The rows of a group lie close to one hidden flat surface of 13 dimensions, which passes through zero. Surfaces can cross.
Some rows, each with its group after it:
[ 19   1  -3 -11 -24  30  11  -5  19   3  -8 -17 -35   5 -16  -7  -5 -23] => Q_39
[ 28  13  -8 -12  -3 -13 -35  -6  38 -13   6 -16 -18   8  -5  20  21 -23] => Q_857
[-26  19  11 -46  28  33  22  25  -9   8  -1  -1   1 -28 -28 -14  22  -5] => Q_737
[  9  -4 -22  31  17  11  30  -3  35   0 -16  35  10  20  -5  13 -17  16] => Q_737
[  5 -10 -29  12 -46 -26   9 -20 -11  30 -32   9 -27  16  23   5  14   4] => Q_195
[ 25   1  14  -5 -18  32  10  -5  13   8  -2  17  17  28 -25 -16  -8 -13] => Q_857
[ 32   5 -27  21  39  29 -10  -5   1  -9  -7  28 -34  -9  11 -39  13  11] => Q_195
[ 19  31  13  24  17  16 -19  -7 -19  -7 -18  -2 -31   1 -14 -23 -28  -6] => Q_195
[-24   8  14  23  20 -30   2   4 -15  -4  13  -3 -24 -32  20 -14  -2   2] => Q_195
[ 21 -31 -26   7  -1   6 -14   1  -9   5  28  -2  21  16  -8  -3 -13   4] => Q_737
[-32  -4  40 -25  15  -2  35  -9 -18   7 -24 -16 -11 -26  11   0 -20  10] => Q_737
[ 23  44   1   1 -19  14  29  15  19 -10  -4  19 -40  -4 -18  18   2 -21] => Q_39
[-16  11   5  36 -12  -3  28 -25 -12 -26 -11  26  10   2 -12  12   9  14] => Q_857
[-18  32   2   0  25   0   3  10  18  13 -13  -5  31 -11 -13  -5 -11   6] => Q_39
[  3  -4  13 -22 -20 -15  24   5 -25  22 -10  -1 -11   9   9  17 -18  -2] => Q_737
[ 20 -20 -32  20  -5  21  -6  -2  34   8 -17  21 -13  17  -5 -23  19  -7] => Q_195
[-14 -35 -13  20  11 -11 -25  -3 -38  -7  40  -6  11  -1 -23   0  -4   3] => Q_857
[ -3 -26  -8  -9  23  21 -17 -19  50  -7  -9  -7 -23  23 -22  21  -1 -12] => Q_195
[-13 -10  47   8   6   0   6  -3  -2   7 -12 -20   2  28  -2  -7 -43 -22] => Q_195
[-48 -28   2   5  42 -13 -29  -8  28  -6  17  11  24  12 -11  27  -3  18] => Q_857
[ -9  -4 -10 -12  16 -14 -21  45  19  18 -12   5   1 -19 -35  -5   9 -18] => Q_857
[ -1  20 -17   7 -25  -2  -2 -14 -16  19  -2 -16   6  11 -31   8 -12  -9] => Q_39
[ -8  -2   1   7 -30   4   9  34   8  22 -40  35  28  -1  -5 -17  -5  10] => Q_857
[ 12  54   4 -20  17   7  19  10 -15  10 -23 -21  29   1 -23  18 -35   2] => Q_39
[ 31   9   6  -8  32 -18 -24  16 -26  22 -14   9   6  40   1   3   5 -21] => Q_737
[  3 -30  -7   5   7  10  -4   6 -27  16   1   9 -18  17 -17 -15   1 -12] => Q_39
[ 12  -4  10  11  17 -28   2   4 -44  12   5  -9  11  -4   8  -7 -31   3] => Q_737
[  2  -2   5   0  22  31  -9   4  17 -49 -13 -28  33   2 -12   9   0  -1] => Q_857
[-37  15  14   1  28 -22  11 -12 -21  29 -23   2  21   2 -10   3   3   7] => Q_39
[ -1 -25  -1 -20   4  14   2  -6  32  21 -15   9   5  42  -3   7   5 -11] => Q_737
[ 23  13  10 -13 -36 -14 -19  23   6  17  10 -31  23  13   5  -8  -8 -29] => Q_39
[-11  20  19   9 -32 -17  25   6   8  -2   9   7 -17  15 -22  29  16 -40] => Q_39
[ -5 -13  18  -1  33  21  -2  10   3 -13 -16 -18   1  -6   9 -23 -11  -5] => Q_39
[ -8 -15   0 -12 -19 -44  -3 -12 -64  -5   8 -23  -1  -6 -12  19  35 -16] => Q_195
[ -8   8  18  10  40  14 -28 -22 -16  17 -32   0  -2  29  -2 -20 -18   6] => Q_195
[ 25  -2  -4 -19 -23   3 -20  21   4  -7  -2  -1   8   5   1  16 -12   2] => Q_857
[ 56  16 -16   8 -22 -11  36  15  -9  16   0   6   0   3   7   0 -35  -3] => Q_737
[  3 -22   5 -21  -5  33  -9  27  -6  24  -3   7  21  12 -26 -16 -31  -1] => Q_857
[-37 -15  28  11  16 -52  13  24 -16   6   6  23  27   5  21   7  31  -8] => Q_39
[-38 -37   1   3  23 -16  -8  10   0   1  27  -9  11 -10 -23   1  10 -12] => Q_195
[  6  35 -20  21  -7  10 -12 -24  23  -2 -27 -18 -44 -13 -14  -6   0  -7] => Q_39
[ 18  -7   0 -18  24 -11   0  15  -9  23 -15  -1  26  39 -13  -2  28 -32] => Q_737
[-15  18 -26  21   2  15 -16  -3  -3  25   7  13 -31  13 -33  -3  -7  -7] => Q_737
[-16   7  -1  12   6 -22  30  13  11   2 -10  25   8 -14  39   7  -1  23] => Q_195
[ 22  10  18  28  14  -6 -29 -19  -1 -33  -7  -3  22  30  32   1   2   1] => Q_195
[ 10  13  31  30  17  -9 -14  27 -10 -14   9  26 -10  -8  14 -28   0 -10] => Q_39
[ -9  22 -13  -2   3   4  17  15  43  11 -10   8 -13 -23  21  -9  10   5] => Q_857
[-10 -32  -9 -12 -49  13   2  -5   3   5  11  10 -10   1   4  -2  12   5] => Q_737
[  7 -15  -3 -10   1 -16  -5 -33 -29   8  -5 -17 -29  19  -1  10  13 -13] => Q_857
[ -4 -15   3   9 -13  -3 -13  41  13  16  38  16  10  -7   4  -2 -59  11] => Q_195
[-35 -16 -22  13 -11  39   3   6   2 -15 -12   4  18 -19  12   9 -41  55] => Q_857
[  5 -28  18 -10  -2  -1 -10 -12  11  -7   1  -2   4   5  31   5 -27  23] => Q_737
[-25  17  -3  18   7   3  34   8   3  -9  -5  11  23 -26  -9 -11  23   8] => Q_195
[  7  14 -11  -8   4 -10  19  11  26 -25  43 -15   2 -28  29  15  15   3] => Q_857
[ -2  21  30 -33  18   2  15  20  17 -11  11  11  10   3  10  37 -24   7] => Q_39
[ -9  18  32 -30   1   8 -16   6  18  12 -16   8 -14  32   2  20  -9  -8] => Q_737

New rows. What belongs after each?
[ 16  -7   2  50  39  10  21 -24  14  -9 -31   2  11  19  -9 -19 -36   3] => Q_737
[-26  -7   4  13  -2 -38 -14  13 -28   6 -43 -10   9  -5  22   5  13   3] => Q_857
[ 16  21  -1   2  43  30  20   1  -5 -22 -20 -20 -16 -17  -3 -24  10 -11] => Q_857
[ 19 -17   7 -17  -2  -6  33  -1  -9  27  12  -2   8  21  18 -27  33 -22] => Q_857
[-10   5 -15   8  25 -11 -32  13 -26   7  21   8 -20 -41  10 -17 -17  29] => Q_737
[  3  28 -19  15  42 -33   1  44  13   4  21  18  34 -18  16   7  -4  11] => Q_737
[ -1   3 -19   8   7 -11  -6  25  38  41   2  30 -13  -2  19  -7 -25  13] => Q_737
[  6   0  -9   5  -4  -9   0 -29  -8   1 -37 -33   6  21 -10   3  25 -20] => Q_39
[-15  -9 -14 -20  19  -9  -6  -3   2   6   6 -42 -30 -19  -2   9   7 -14] => Q_857
[  0  45  -4 -35   4   2 -19 -15   9   3   1 -17 -18 -20  15  -3  28   5] => Q_195
[-39  -5  15  -5 -24 -23  12  -5 -48  13  13 -25  19 -14 -22   6  -3  -4] => Q_195
[-26 -24 -28  12  13  -2  21  -2 -39 -10   4  12  -1 -40  -5 -15  40  21] => Q_737
[ -1   3  19   9  -7   5 -11  -5 -16 -38  11  13  10   2  13  20 -12  19] => Q_737
[ -4 -16  10 -13  25 -10 -42  33 -10  -6 -10  16  31   8 -26  27 -19   8] => Q_857
[-22 -27   7   3 -23 -23  10  -4  40   1   0 -22  28 -13  15 -14  30 -15] => Q_737
[ -7 -22 -13  12  -8  -4  22 -40  13  16 -10 -38  -9  17 -17   6 -19 -14] => Q_737
[  7  -1 -18  39   2 -24 -21  -4  36   6   8  -4  10  13   8   0 -10  -8] => Q_737
[ 17 -17  26  23 -17  -4  22  -8  -7 -15  -8   3  36  36   7   5 -23  -8] => Q_737
[ 20  23  -9 -10  -9  -1   9  20  15  -7   8   3 -21 -28   2  -1  17  -7] => Q_195
[ -7   0  16 -13 -10  14   0 -13   9   1  -4  10 -19  17  11  27 -45  19] => Q_737
[-30 -19 -10  26  18  -6  18   9 -10 -20   5 -12  24  -2  -8  12   4  -1] => Q_39
[ 27 -48  -1 -18   0  20  -3 -15   9   4   2 -39  23  -1  -6 -41  -6 -10] => Q_737
[  6  31   4  -4  -1 -35 -31  34  -4  -6  -8  -8  -7 -23  45  18 -17  16] => Q_857
[-28  11  19   7 -34 -12  47  26 -23  15   6  30   7  -1   3  21 -24   7] => Q_737
[ 24  15  16   6 -41 -17 -11 -23 -18 -14 -10   0  -6  19  -6  19  -1 -11] => Q_857
[ 36 -22   3   1  20  26  -4 -13 -15   9 -33   8  -6  29  -8 -27  -8  -7] => Q_737
[ 41 -15 -27 -21 -17  25   2 -18  14  16 -29  16   2  38  16  -6  17   7] => Q_195
[-18  -6  18  18 -27  -6 -33 -12  14   9  -8 -22   9  21 -34 -16   0 -35] => Q_857
[-21  -2 -10  14 -36  -5  25   4 -16   3  20  28 -10   0   6  32 -31  26] => Q_737
[ 10  -6 -19 -13  16  15  11   7   9 -11 -15 -22  -7 -10  14 -10  18  -3] => Q_857
[  3  18   0  38   1  25   3 -19  10 -34  -9  -9   1 -23 -19 -31  23 -10] => Q_737
[ 34  15 -35  20  10 -10  -2  -9  42 -14  29 -31  21  -2  -3  21 -24  -1] => Q_737
[ 28 -58  -2 -10  14   0   5   5  17  -3   1   0 -11  32  10   0  10 -25] => Q_195
[-15   3   4   5  20 -22 -25   7 -45  -5  12   5   0  -1   4   9   3   7] => Q_737
[ -8 -23 -19  -5 -35   1  19 -18   0   7  -9   1 -16  20  -7  18  24  -6] => Q_737
[-10   1  39  28  11  11  -6  14  34 -19 -17  21  40  15  11 -27   0  -3] => Q_737
[ -7 -29 -12 -10   0   5  17  13  39  23   5   0 -47 -11  -4  -7   0 -17] => Q_195
[ 20  26   2   5 -21 -13   8  18  19  38   5   0   1  36  -4  15 -43 -22] => Q_737
[ 13  -1   3 -22  17  -5   5 -32 -15  19 -36  18  23  32 -12  -5  35   4] => Q_39
[ 17  23  12   0  45 -19  10  12  -4   8  -9 -12  22  18  -2  15 -22 -12] => Q_737
[ 22   8 -14 -13  22  -8  12  -4  17  -2  27 -29 -31 -15   1 -11  37 -34] => Q_857
[ 32  -4  11 -13  16  36  11   7   7  13 -19   6  16  33 -17 -21 -15 -14] => Q_737
[ 12   9  13 -26  24   6  -3  -4 -40 -20 -38  -4 -11   7   6  36 -30  20] => Q_857
[ 21  21  17   7  11  11  -7  22  12 -12   4  26 -16 -22  20 -25  -9   7] => Q_39
[  8 -27   2  24  15  16  21 -20   2  -6   1 -23  32   4 -14 -24 -36   3] => Q_737
[ -3  -5 -18  12  -2 -25 -15  -3  21   2 -13  15 -38   1   6  41 -21  11] => Q_195
[  0 -26  25  13   9  13   9  23  16  -6  35 -17 -16 -17 -17 -39 -12 -40] => Q_195
[ -7 -20   8   0   9 -16 -16 -29   6 -16   2 -28  -3  -8  22  12 -21  17] => Q_737
